There are 3 ways to turn a row about zero (a turn may also mirror it). The second row of each pair is the first, turned, with some noise. The first 27 pairs use one turn. New pairs use 2 turns, one after the other, and a turn may come again.
Some pairs, each with its turns in order after it:
15.0	6.3	26.0	17.4	-0.8	22.4	5.1	-20.9
-2.2	-11.1	-5.1	-13.6	-19.8	12.0	-37.6	-8.5 | q_623

16.9	-14.3	-14.3	-7.5	-20.1	0.1	16.3	-4.4
-1.2	2.1	-27.4	-3.2	17.8	0.1	4.7	-15.3 | q_542

-22.1	-22.1	-14.1	-7.2	18.8	2.9	11.1	3.0
-11.8	-18.5	2.8	1.8	33.4	-4.8	-9.1	2.6 | q_612

-4.7	-18.7	17.1	-3.6	-5.4	16.7	18.2	-16.3
10.8	14.5	-11.1	11.0	-16.2	-2.4	-27.0	-4.5 | q_623

26.2	-19.1	24.9	-21.9	17.3	-25.6	-13.2	-19.2
-12.3	-30.3	-8.4	-27.8	-27.0	1.3	-21.4	-24.1 | q_542

9.3	22.4	-6.7	9.6	-13.0	11.9	-13.4	-25.9
28.6	-3.4	-16.8	-8.6	-22.1	7.7	1.2	11.1 | q_612

26.5	-0.4	9.5	12.7	-5.6	-14.8	-7.8	-6.7
-1.2	25.8	-2.7	-0.6	-17.7	14.6	6.4	10.8 | q_612

-12.6	-21.2	-1.5	-7.0	-16.9	-14.8	9.3	8.3
-5.1	12.7	-6.5	1.5	23.8	-10.5	8.1	-14.9 | q_612

-6.2	12.9	-5.6	-19.3	-18.4	11.0	-24.9	4.0
-6.9	-4.7	10.9	2.2	-13.1	-2.2	24.0	-28.7 | q_623

-14.6	-18.8	-0.4	-20.7	22.1	17.1	-24.6	-6.0
-31.3	6.3	15.6	-7.9	-3.9	28.9	-14.3	0.1 | q_542

8.9	2.8	9.5	21.6	17.5	-8.6	27.7	-21.1
1.4	2.5	-16.3	-11.2	16.4	16.7	-31.3	15.1 | q_623

0.4	9.6	-20.6	-13.7	8.4	1.4	20.3	20.6
-1.7	-11.0	20.4	-11.6	8.0	6.4	-15.8	-24.5 | q_612

-23.5	-13.7	19.3	19.3	-10.8	10.6	-25.4	18.5
2.9	-10.6	14.8	-9.5	-11.1	-43.8	-6.8	-11.9 | q_623

-6.0	-5.1	27.4	19.3	16.8	27.5	-13.0	-1.6
-4.9	-18.2	9.0	27.0	-12.2	-8.3	15.6	26.7 | q_612

11.7	5.5	-4.4	3.0	-20.9	-0.5	-3.0	4.8
-18.4	-4.1	-2.3	-0.5	-13.2	1.5	8.6	3.9 | q_623

-6.4	1.5	9.4	-22.5	-8.5	2.9	-22.6	-7.6
-13.9	-21.4	-0.1	-7.3	4.0	18.9	-5.3	13.5 | q_542

0.4	15.9	11.8	11.2	1.8	13.0	8.9	-8.6
16.5	-1.5	18.6	-8.7	4.4	-3.7	9.3	0.8 | q_542

-20.2	-3.0	-1.9	-23.2	6.4	-12.2	12.9	-21.1
-15.9	0.2	0.7	-16.7	17.0	-12.3	-27.3	7.0 | q_542

-10.6	11.2	9.2	24.2	-27.1	-15.0	1.4	-8.8
-29.8	3.4	-14.3	-18.3	3.1	-15.6	-10.2	-7.7 | q_623

3.0	-0.9	-2.4	-6.2	7.8	2.8	7.4	10.9
-4.0	-3.1	13.0	2.3	1.8	2.3	-6.0	-7.0 | q_612

11.3	26.0	-7.2	0.2	10.7	25.4	8.0	2.0
26.6	18.6	9.2	-13.6	4.3	14.8	10.4	5.6 | q_542

-2.5	23.6	9.6	14.0	-18.2	25.7	-7.9	14.7
-3.5	-21.3	-6.6	-25.9	-24.4	-8.1	2.9	-15.5 | q_623

15.9	9.5	-26.0	-20.2	5.5	1.1	-18.7	14.3
-1.5	-12.9	15.2	11.8	0.0	16.6	33.9	0.9 | q_623

-16.6	-10.9	14.3	-3.3	25.5	22.2	7.6	-16.3
-3.5	-28.6	-3.6	26.4	7.9	-4.1	-12.0	16.1 | q_612

4.0	-14.3	16.5	3.3	18.8	17.1	-16.9	-3.2
-3.5	-3.9	12.1	18.2	-2.0	-9.8	0.0	29.3 | q_612

18.6	17.5	6.2	-24.8	1.1	-15.1	-7.6	-7.8
11.1	-17.5	-13.7	-24.3	-10.8	5.4	-12.9	10.1 | q_542

6.7	0.8	-22.3	24.1	18.3	-23.8	-22.0	13.0
-8.8	18.4	-12.9	10.5	-42.1	-10.3	11.7	9.5 | q_542

New pairs. What belongs after each?
1.7	-19.0	3.3	-1.4	17.9	12.4	-21.1	3.5
11.7	8.2	15.7	-20.4	1.0	-15.7	6.4	13.9 | q_612 q_623

20.6	3.8	-22.0	-23.1	4.0	-23.9	26.8	-24.3
-8.6	6.4	10.3	25.6	20.7	24.0	37.7	-8.3 | q_542 q_623

-5.2	23.4	23.0	-0.7	-26.7	9.1	22.9	-11.2
-7.3	2.2	-14.8	-14.9	11.9	-21.3	37.0	-6.7 | q_612 q_542

22.2	22.2	-5.7	-17.2	-19.7	-0.2	-3.4	-12.1
10.3	-3.2	-31.2	4.3	-14.1	-8.7	-4.1	-24.2 | q_623 q_623

-2.9	-3.5	14.5	20.1	-25.8	-27.0	24.2	26.7
1.5	22.5	-1.2	-14.6	14.7	-5.1	48.4	1.1 | q_623 q_623

24.2	-26.5	18.7	23.9	-12.4	-21.4	-19.8	-0.5
4.6	15.2	26.7	-22.7	5.7	-37.0	5.7	-16.0 | q_623 q_623

25.9	-8.3	-1.3	7.8	-7.7	0.4	-6.5	15.5
2.4	11.0	0.1	-9.4	-15.7	-24.2	4.8	2.9 | q_623 q_623

21.9	17.2	-24.7	1.5	2.7	11.1	-12.5	-15.3
-2.1	-3.5	19.2	5.8	-33.9	11.1	12.8	-0.5 | q_612 q_623

27.7	-1.0	11.3	6.1	-7.1	-22.2	-3.9	-3.5
22.1	2.0	6.0	1.8	15.7	4.4	9.8	28.6 | q_612 q_542

-11.2	11.2	-9.3	7.2	-19.6	-8.4	4.2	-12.1
11.7	6.6	0.7	-4.3	13.3	-5.0	12.0	20.2 | q_542 q_623

-26.0	-20.2	-19.7	20.8	-16.3	-6.9	19.9	-9.0
-8.0	-14.2	-1.1	7.2	40.7	-10.1	17.6	16.1 | q_623 q_623

17.5	-11.3	21.8	-18.3	-15.6	14.3	-18.0	-6.5
24.7	-14.2	-12.3	9.5	-19.4	-16.1	13.3	11.7 | q_612 q_542

9.5	-22.9	-17.3	-0.5	3.8	27.3	17.6	-7.6
-1.7	7.1	-14.6	19.7	-9.0	2.3	35.5	-8.7 | q_623 q_542

-20.7	19.1	18.3	-13.3	0.4	5.1	27.3	-21.4
4.4	13.2	-10.0	-38.1	1.7	16.1	14.2	22.9 | q_623 q_542

23.5	-18.2	-21.2	17.0	11.4	-12.3	9.7	20.7
36.1	3.7	-1.3	-18.2	-18.3	8.9	-9.1	-18.6 | q_612 q_623

0.6	20.8	-18.8	7.1	15.5	25.9	1.4	-10.5
5.2	-13.7	-1.8	37.1	-10.7	2.8	-12.5	10.0 | q_623 q_623

8.5	17.2	-7.6	-0.1	7.5	-24.1	26.9	-10.5
32.4	-17.9	-6.0	-4.1	3.6	-16.9	-3.1	15.5 | q_612 q_612

-14.2	-3.3	-15.7	-11.0	-20.0	9.3	23.7	-12.5
-17.1	-21.7	-26.2	4.9	14.8	3.5	9.2	1.5 | q_623 q_623

-14.9	8.0	-7.3	19.3	-11.3	-15.6	-17.8	-13.9
-20.5	-14.6	-18.4	-5.3	15.7	-6.1	-11.7	13.2 | q_623 q_612

16.6	17.8	-25.6	5.8	-20.1	-12.6	-20.2	-11.6
-7.2	-29.7	-13.0	15.6	27.9	-11.5	8.1	-2.1 | q_623 q_612

-2.0	-20.6	-1.8	-1.3	5.6	-10.3	11.1	0.3
-9.1	-23.1	0.7	-3.2	-1.8	0.1	-2.5	8.8 | q_612 q_612

9.1	8.1	20.6	-2.2	-9.5	-22.1	-25.9	7.7
-17.3	16.6	-15.0	-18.0	3.6	-4.1	23.3	-10.6 | q_612 q_623

-21.3	14.0	9.5	2.1	-16.8	-16.0	9.5	23.4
3.0	2.6	-4.6	20.8	-33.5	-10.3	13.4	-8.5 | q_542 q_542

-23.8	-8.3	15.6	-17.8	-21.7	-18.1	15.0	-22.0
-12.5	-22.4	-12.6	12.5	40.2	8.0	7.8	-0.7 | q_612 q_623

9.2	9.4	5.0	-12.1	-15.5	-16.1	3.8	21.4
1.9	-17.3	7.0	-21.9	11.5	-10.7	-0.6	16.9 | q_612 q_542

-18.7	-2.8	-20.6	2.3	4.7	-12.6	11.7	27.4
24.8	18.4	2.5	14.2	13.3	7.5	-16.4	-15.2 | q_612 q_623

-18.8	27.8	15.2	6.5	11.4	27.4	-8.1	-24.8
-31.1	-5.9	-5.7	-40.0	3.4	18.0	10.9	-8.5 | q_623 q_542

10.7	-19.0	-17.0	-9.5	24.4	21.9	-17.1	-10.2
26.3	-26.6	-11.4	8.6	-9.2	-20.4	-11.1	-9.5 | q_542 q_612

19.4	-1.8	-26.2	-6.3	-23.6	-8.3	-27.6	-10.7
30.7	-3.1	-22.1	-17.9	-8.0	22.3	-11.7	13.7 | q_612 q_542

-24.1	13.7	-15.2	-27.3	7.0	-7.5	-20.0	23.6
5.4	-12.1	31.2	-22.1	-11.9	-20.3	27.5	0.0 | q_542 q_612

-21.7	12.9	23.5	-15.6	13.4	-10.7	20.7	-4.7
-20.3	21.7	6.3	-7.6	-12.9	-21.1	-1.9	26.2 | q_542 q_612

8.6	-0.8	1.3	-19.3	-27.0	6.9	24.2	18.9
3.1	-15.0	14.7	-35.6	-6.5	-16.0	18.5	-3.7 | q_612 q_542

21.6	12.3	-9.5	1.6	-7.5	5.9	12.5	4.7
-0.8	10.2	-7.1	14.7	20.6	11.6	1.2	-2.0 | q_623 q_542

